There are 10 hidden switches. A switch that is on adds its own fixed numbers to the row, and there is some noise. The rows also spread widely along 12 directions, which tell nothing about the answers.
In the rows, zero is written as 128.
Known rows, each followed by its switches (1 for on, 0 for off):
[145 140 120 107 150  87 133 159 148  91 142 140 162 121 131 184 102 117
 117 167 125 112 141 169 124 166 119 146 113 187 145 108 123 147 151  91
 149] -> 0 0 0 0 1 1 1 0 0 1
[123 168 101 117 152 148 123 167 127  79 157 182 169 103 149 146 133 123
 103 155  83 142 150 162  93 149 132 155  77 103 146 161 121 126 150  98
 132] -> 1 0 1 0 0 0 1 1 0 1
[132 110 155 106 139 118 151  93 116  98 118 114 100 122 155 138 122 158
 133 128  78 181 117 128 142 157 105  79 159 143  99 124 118 177 103 157
 101] -> 0 1 0 0 0 1 0 1 0 0
[137  81  91 107 166  98 111  58  85  90 122  82 119  93  80 118 122 160
 181 158 188 208  90 147 141  99  93  72 169 136 116 107 139 194  69 140
 114] -> 1 1 0 0 1 1 0 0 1 1
[137 116 111 113 157 117 162 153 110  82 145  93 113 129 108 140 110 181
 125 161  88 156 119 170 115 179 123  70 160 135  97 132 108 183 123 131
 130] -> 0 1 1 0 1 0 1 0 1 0
[123  98  92 149 146  66  98  79 150 132 116 130 150  97 127 129 107 144
 153 140 174 182 116 101  89  88 125 129 101 122 157  96 127 201  92 144
 159] -> 0 1 1 0 0 1 1 0 1 1
[148 114 121 110 147  47  98 115 173  92 125 115 173 114 121 166 109 135
 147 158 150 128 126 121 118 163 130 146 117 169 130  90 117 196 143 144
 172] -> 1 1 0 0 0 1 0 0 0 1
[169 129  89 171 165  73 128  72 123 165 123  89  95 128 144 242  83 144
 144 136 158 194 119 116  81 130  91 100 119 140 130  87 102 164 113 101
 135] -> 1 1 0 0 1 1 1 0 1 0
[139 118 108 143 159 100 121 154 150 111 134 139 131 146 100 164 123 140
 101 135 134 162 120 142 113 154 118 142 157 128 108 141 112 151 126 149
 174] -> 1 0 1 0 0 1 0 1 0 0
[109  83 119 150 184 142 133 163 111  96 131 144 118 123  82 108 124 104
 131  97 183 193 112 129 152 160 130 160 175 109 106 135 135 181  87 145
 147] -> 0 1 0 0 0 1 1 0 0 1
[136  99  92 113 131  99 120  86 112 100 136 125 149 101  78 121 123 164
 141 143 152 193 109 154 142  88  92 117 153 143 137 144 125 150  90 140
 113] -> 1 1 1 0 0 0 0 1 1 0
[168 161 112 131 153 155 154  78  93 114 140 158  97  92 164 195 128 145
 122 133  73 215 119 151 119 122  57  87 128 125 119 154 107 104 106  94
  75] -> 0 1 1 1 0 1 0 0 1 1
[135 121 138 119 147 143 181 174 104  96 129 131 119 114 145 140  91 146
 113 134 104 172 136 146 138 207 106 146 116 144 138 145 115 162 117 101
  96] -> 1 0 0 0 1 1 0 1 1 0
[137 145 100 137 134  99 124 117 152 103 146 155 150 130 115 193 137 141
 122 134  91 146 119 177  92 137 132 113 145 171 120 131 100 119 141 107
 115] -> 1 1 1 0 1 1 0 0 1 1
[107 111  97 131 154 118  90  75 122  97 120 167 154  88 131 106 135 126
 164 125 153 199 111 104 100  84 134 132  99  85 143 121 139 182  91 147
 136] -> 1 1 0 1 0 0 1 0 1 1
[118 126 100  82 152 144 139 162 104  61 167 136 158  94 110 122 120 138
 131 180 121 125 135 225 131 150 124 105 137 176 151 131 135 135 116  71
  85] -> 1 1 0 0 1 1 1 0 0 1
[124 103 150 120 157  93 107  91 139  74 112 187 122  51 138 110 146 140
 162 133 117 195  87 119 145 152  98 100 163 156 111 121 141 189  89 160
 104] -> 1 1 1 1 1 0 1 0 1 1
[118 125 132 133 149  78 102 131 166  94 124 142 146 132 127 174 136 101
 144 120 114 119 119 138 115 171 151 130 160 169 112  99 131 154 150 136
 143] -> 0 0 0 1 0 1 1 1 0 0
[109 106 152 142 155 150 158 132  95 118 121 124  79  78 171 110 115 147
 139 121 105 184 120 134 125 189 111  90 151 139 138 124 131 183  79 118
  54] -> 0 1 0 0 0 1 1 1 1 0
[124 111  74 112 146 101 113 107 143 106 148 147 155 120 108 166 104 103
 143 141 168 138 135 180 113  87 124 139 120 160 153 102 145 127 108  93
 134] -> 0 1 1 1 0 1 0 1 0 0
[117 126 108  82 155 119 121 132 142  72 138 143 132 132 158 135 116 157
 124 182  99 132 132 178  82 136 146  81 112 127 110 115 128 190 115 135
 169] -> 1 1 0 0 1 1 0 0 1 1
[139 108 120 166 160  95 128 131 121 126 112 110 122  96 110 122 115 167
 138 134 152 200 107  89 106 171 111 133 124 105 135 134 109 199 104 150
 137] -> 1 0 1 0 1 0 0 0 1 1
[130  91 109  95 134 152 207 143  90 113 140 120 108 140 115 109  76 186
  97 147 120 202 135 184 134 121  93 107 128 137 155 152 109 150  68 107
  98] -> 1 1 0 1 1 1 0 0 0 0
[160 120  56 146 177  83  98 104 129 102 152 121 143  98  81 201 110 123
 157 161 182 170 113 169 107 121 100 124 144 142 129 110 130 140 125  93
 151] -> 0 1 1 1 1 1 1 1 1 0
[145 141 100 165 180 153 119 111  99 104 145 181 119  64 111 164 151 113
 139 117 132 229 106 137 129 139  82 139 146 109 122 163 121 113 105 102
  84] -> 1 1 1 1 1 0 1 1 0 1
[103 104 101 158 166 121  80 137 121  97 137 144 148  91  60 115 160 102
 171 108 184 148  95 150 130 151 148 147 177 141 129 129 143 137 114 120
  99] -> 1 1 0 1 1 0 0 0 1 0
[106 131 156 133 158 174 170 181 119  96 129 185  85 126 188 136 120 132
  85 115  66 172 134 160 108 202 128 113 143 127 108 149 121 161  99 123
 106] -> 1 0 0 0 0 1 1 1 1 1

New rows, each followed by its switches (1 for on, 0 for off):
[140  99 130 128 133  71 103  73 141  97 119 167 151  74  87 126 147 154
 144 139 146 200  84 141 165 105  77 122 186 198 138 138 122 151  90 149
 103] -> 1 1 0 0 1 1 1 0 1 1
[ 91 114  68 134 131 110  92  94 131 121 135 158 191 149  64 132 137  86
 147 105 188 155 122 151 116  34 157 179 110 134 165 121 137 112 112 107
 141] -> 0 0 0 0 1 1 0 0 0 1
[118 134  94 153 169 172 136 126  91 112 144 150 116 106 136 168 122  89
 143  94 135 186 132 140 108 143 129 147 111  95 121 133 132 134 112  88
  94] -> 0 1 1 0 0 0 0 1 1 1
[112 134  86 110 154 165 104 111  99  94 152 159 160  98 113 110 145 109
 137 144 148 165 132 163 124  77 121 143 102 102 153 148 140 121 101 103
 114] -> 0 1 0 0 0 1 0 0 0 1
[ 96 125  99 162 152  90  36  95 165 102 137 166 166  99  72 134 194  98
 166 119 148 132  92 145 107 102 167 131 180 141 116 126 139 125 134 150
 128] -> 0 1 1 0 1 1 0 1 0 0
[ 99 128 104 138 133  94  61 119 162 123 129 171 172 112 112 130 147 103
 141 132 168 108 118 145 102  99 150 158 127 161 163 113 145 132 121 126
 139] -> 1 0 0 0 0 1 0 0 1 0
[108 136 124 132 151 149 113 173 140 105 149 174 133 110 135 140 135 110
 113 129 123 120 131 174 115 169 135 146 143 155 137 138 132 124 120 104
 110] -> 1 1 0 0 0 1 0 0 1 0
[134 103  85 141 173 131 145 185 111 131 150 113 110 109 110 109  82 170
  98 180 182 166 135 168 103 143 101 131 121 116 165 145 124 175  81 104
 158] -> 0 1 0 0 1 1 1 0 1 0
[126 127  99 157 110 101 143 122 133 145 137 120 177 139  99 144 113 154
 115 108 125 176 138 116 104 111 137 174 100 129 174 148  86 134 136 116
 106] -> 1 1 0 0 0 0 1 0 0 0
[160 137  95 184 162 134 150 115  90 136 143 113 131  92  90 185 128 135
 139 107 140 222 113 122 123 159  87 150 135 123 139 155  87 116 125  84
  64] -> 1 1 1 0 1 1 0 0 0 1
[101 124  77 165 159 121 115 161 166 141 149 171 112 162 141 190 113 105
 105 118 152 121 136 190  36 127 170 122 131 138 130 100 127 133 107  94
 161] -> 1 1 1 1 0 1 0 0 1 1
[ 58  96 105 129 112 105 108 108 153 123 130 140 159 147 113  97 142 124
 149 102 124 119 119 162  77  83 202 109 137 147 154  97 136 158 101 137
 100] -> 1 1 1 0 0 1 0 0 0 0
[130 118 125 139 147  87 112 132 149 116 134 128 135  96 121 135 131 144
 137 145 132 135 121 142 103 161 124 114 145 161 139 112 121 162 118 128
 122] -> 0 1 1 1 0 0 0 0 0 1
[113 122 120 151 149 106 116 134 136 135 119 129 119 125 135 135 129 142
 130 135 138 147 123 132  75 147 143 111 124 129 146 112 122 163 112 125
 127] -> 1 0 0 1 1 0 0 0 0 1
[110 102  85  94 163 141 144 115 110  92 133 166 118 130 144 147  86 113
 129 144 157 177 131 184 109  88 117 114 104 126 133 106 154 163  69 101
 146] -> 1 0 1 0 1 1 0 1 1 1
[121 134 105 150 171 146 113 150 117  95 142 145 136  98 123 163 128  96
 150 116 144 156 125 144 114 184 140 158 127 122 123 129 129 142 133  91
 103] -> 1 1 0 0 1 1 0 1 1 0
[140 145 103  91 128  91  91  95 157  79 138 170 195 110 133 140 131 143
 127 162 112 148 132 126 107  97 125 154  77 123 141 138 117 157 143 145
 173] -> 1 1 0 0 0 0 0 0 1 1
[104 114 147 131 158 115 130 143 143  97 118 167 115 133 144 157 126 108
 128 104 113 155 120 138 120 176 147 124 156 155 104 107 135 173 116 138
 128] -> 1 0 0 0 1 0 1 1 0 1
[122 122 112 127 159 123 106  96 127 101 127 156 128  99 148 152 131 114
 155 129 138 165 114 146 104 131 122 112 130 137 129 108 137 154 100 114
 109] -> 1 1 0 1 0 1 0 0 1 1
[113 105 127 137 158 111 133 126 136 125 123 141 105 128 142 138 112 144
 125 126 130 174 117 130 107 140 133 109 140 132 126 113 123 182  93 143
 134] -> 1 1 0 0 1 1 1 0 0 0
[121 115 136 154 152  91 104 129 132  93 122 109 156  89  94 104 152 149
 160 129 124 166 105  97 123 184 147 128 151 126 123 133 110 192 138 155
 112] -> 0 1 0 0 1 0 1 0 0 1
[ 94  93 104 140 165 111 109 126 133  90 130 161 137  72 121 103 127 120
 162 135 161 170 109 152 104 142 144 119 137 139 149 106 147 182  86 114
 100] -> 1 1 1 1 1 1 1 1 0 1
[109 122 119 156 151 128 106 151 136 128 134 144 146 100 126 109 133 119
 127 126 156 145 130 125 104 146 144 162 113 123 160 130 127 158 111 120
 121] -> 0 1 0 0 0 1 0 0 0 1
[145 112  99  76 116 106 154 107 125  72 143 137 181 131  74 122 106 165
 122 149 114 188 127 159 163  95  99 155 119 142 139 161 110 134 124 134
 138] -> 0 1 0 1 1 0 0 1 0 0
[128 109 109 109 154 102 119 129 142 103 138 144 133  99 139 134 101 133
 135 162 149 138 127 165 119 133 112 118 130 163 151 105 143 166 101 112
 136] -> 0 1 0 1 0 1 1 0 1 0
[142 156 103 114 151 109 115 110 139  73 151 124 151 139 111 183 157 147
 132 155  61 138 118 170  95 142 143  83 151 132  84 137 102 134 163 133
 141] -> 0 1 1 0 1 1 0 0 0 1
[ 90 115 121 133 167 178 141 169 114  86 135 158 102 125 147  98 128 134
 126 121 100 170 127 153  93 175 164 115 131  79 107 149 131 172 103 132
 125] -> 0 1 0 1 1 1 0 1 1 0
[110 104 103 186 136  84 113 106 148 132 125 117 156 133  67 163 147 110
 164  69 151 162  98 124 109 146 159 147 180 159 129 109 109 131 134 125
  84] -> 1 1 1 1 0 1 0 0 0 0
[ 78 101  72 104 153 139 139 141 115 100 153 128 127 161 120 151  95 110
 143 133 153 118 136 219  81 103 180  92 133 151 138  83 150 156  93  82
 119] -> 1 1 0 0 1 1 1 0 1 0
[131 107 106 139 170 130 143 122 101  88 135 129 129  92 106 151 115 126
 160 118 137 199 105 137 141 163 112 126 149 128 115 128 124 168 107 111
  93] -> 1 1 1 0 1 1 1 0 1 0
[124 122 166 114 141 137 160 115 109  89 117 153 103  76 172 101 127 168
 131 142  64 194 113 132 136 170  99  83 142 149 127 142 118 184  90 136
  72] -> 0 1 0 0 1 1 1 0 1 1
[130 125  96  80 161 154 120 116  85  63 154 142 141 117  79 135 150 129
 133 163 134 163 110 212 158 101  96  95 174 150 113 149 142 109 102 106
 108] -> 1 0 0 0 1 1 0 0 0 1
[109 129 132 158 159 130 112 141 131 136 122 170 109 106 147 138 129 112
 123 120 135 152 114 136 111 142 122 130 137 141 145 126 139 146  99 117
 119] -> 0 0 0 0 1 1 1 0 1 0
[103 111  87 131 179 112  75 136 135  82 150 141 130  85 108 143 141 105
 166 162 177 115 111 202  91 152 149  93 165 163 123  92 157 161 105  95
 119] -> 1 1 1 0 1 1 0 1 1 1
[124 129  90  81 115 108 125  65 120  94 144 135 165 109 128 160 117 118
 159 149 124 133 132 197 119  75 116  99 120 198 163  95 138 116 112  75
  74] -> 0 1 0 1 0 1 0 0 1 1
[137 105 112 134 175 105 117 139 119 112 127 126 109 105 104 145 114 131
 133 156 187 159 110 159 127 158  96 117 165 163 128 115 137 166  90 116
 137] -> 1 0 0 0 1 1 0 0 1 1
[126 170  94 176 144 119  82  98 138 157 141 148 145 109 152 182 146 117
 125 127 118 146 135 121  55 101 141 131  90 110 159 127 110 118 141 104
 120] -> 0 1 0 0 0 0 1 0 0 1
[110 112 106 138 145 131 131  78  98 110 119 122 130 113 121 124 129 146
 155 107 115 219 112 103 115 107 137 115 121  86 125 136 118 173 104 144
  95] -> 1 1 0 0 1 0 1 1 0 0
[122 117 135 137 128 126 159 126 117 112 128 128 130 111 126 119 126 170
 119 129  91 192 123 146 115 161 122 113 144 146 141 150  97 156 108 124
  75] -> 1 1 0 0 1 1 0 1 0 1
[114 100 124 105 141 116 138 101 121  93 134 161 126  84 141 119 121 141
 132 141 119 182 117 173 133 116 102  95 150 170 143 117 139 163  77 120
  84] -> 1 1 1 0 0 1 1 1 0 1
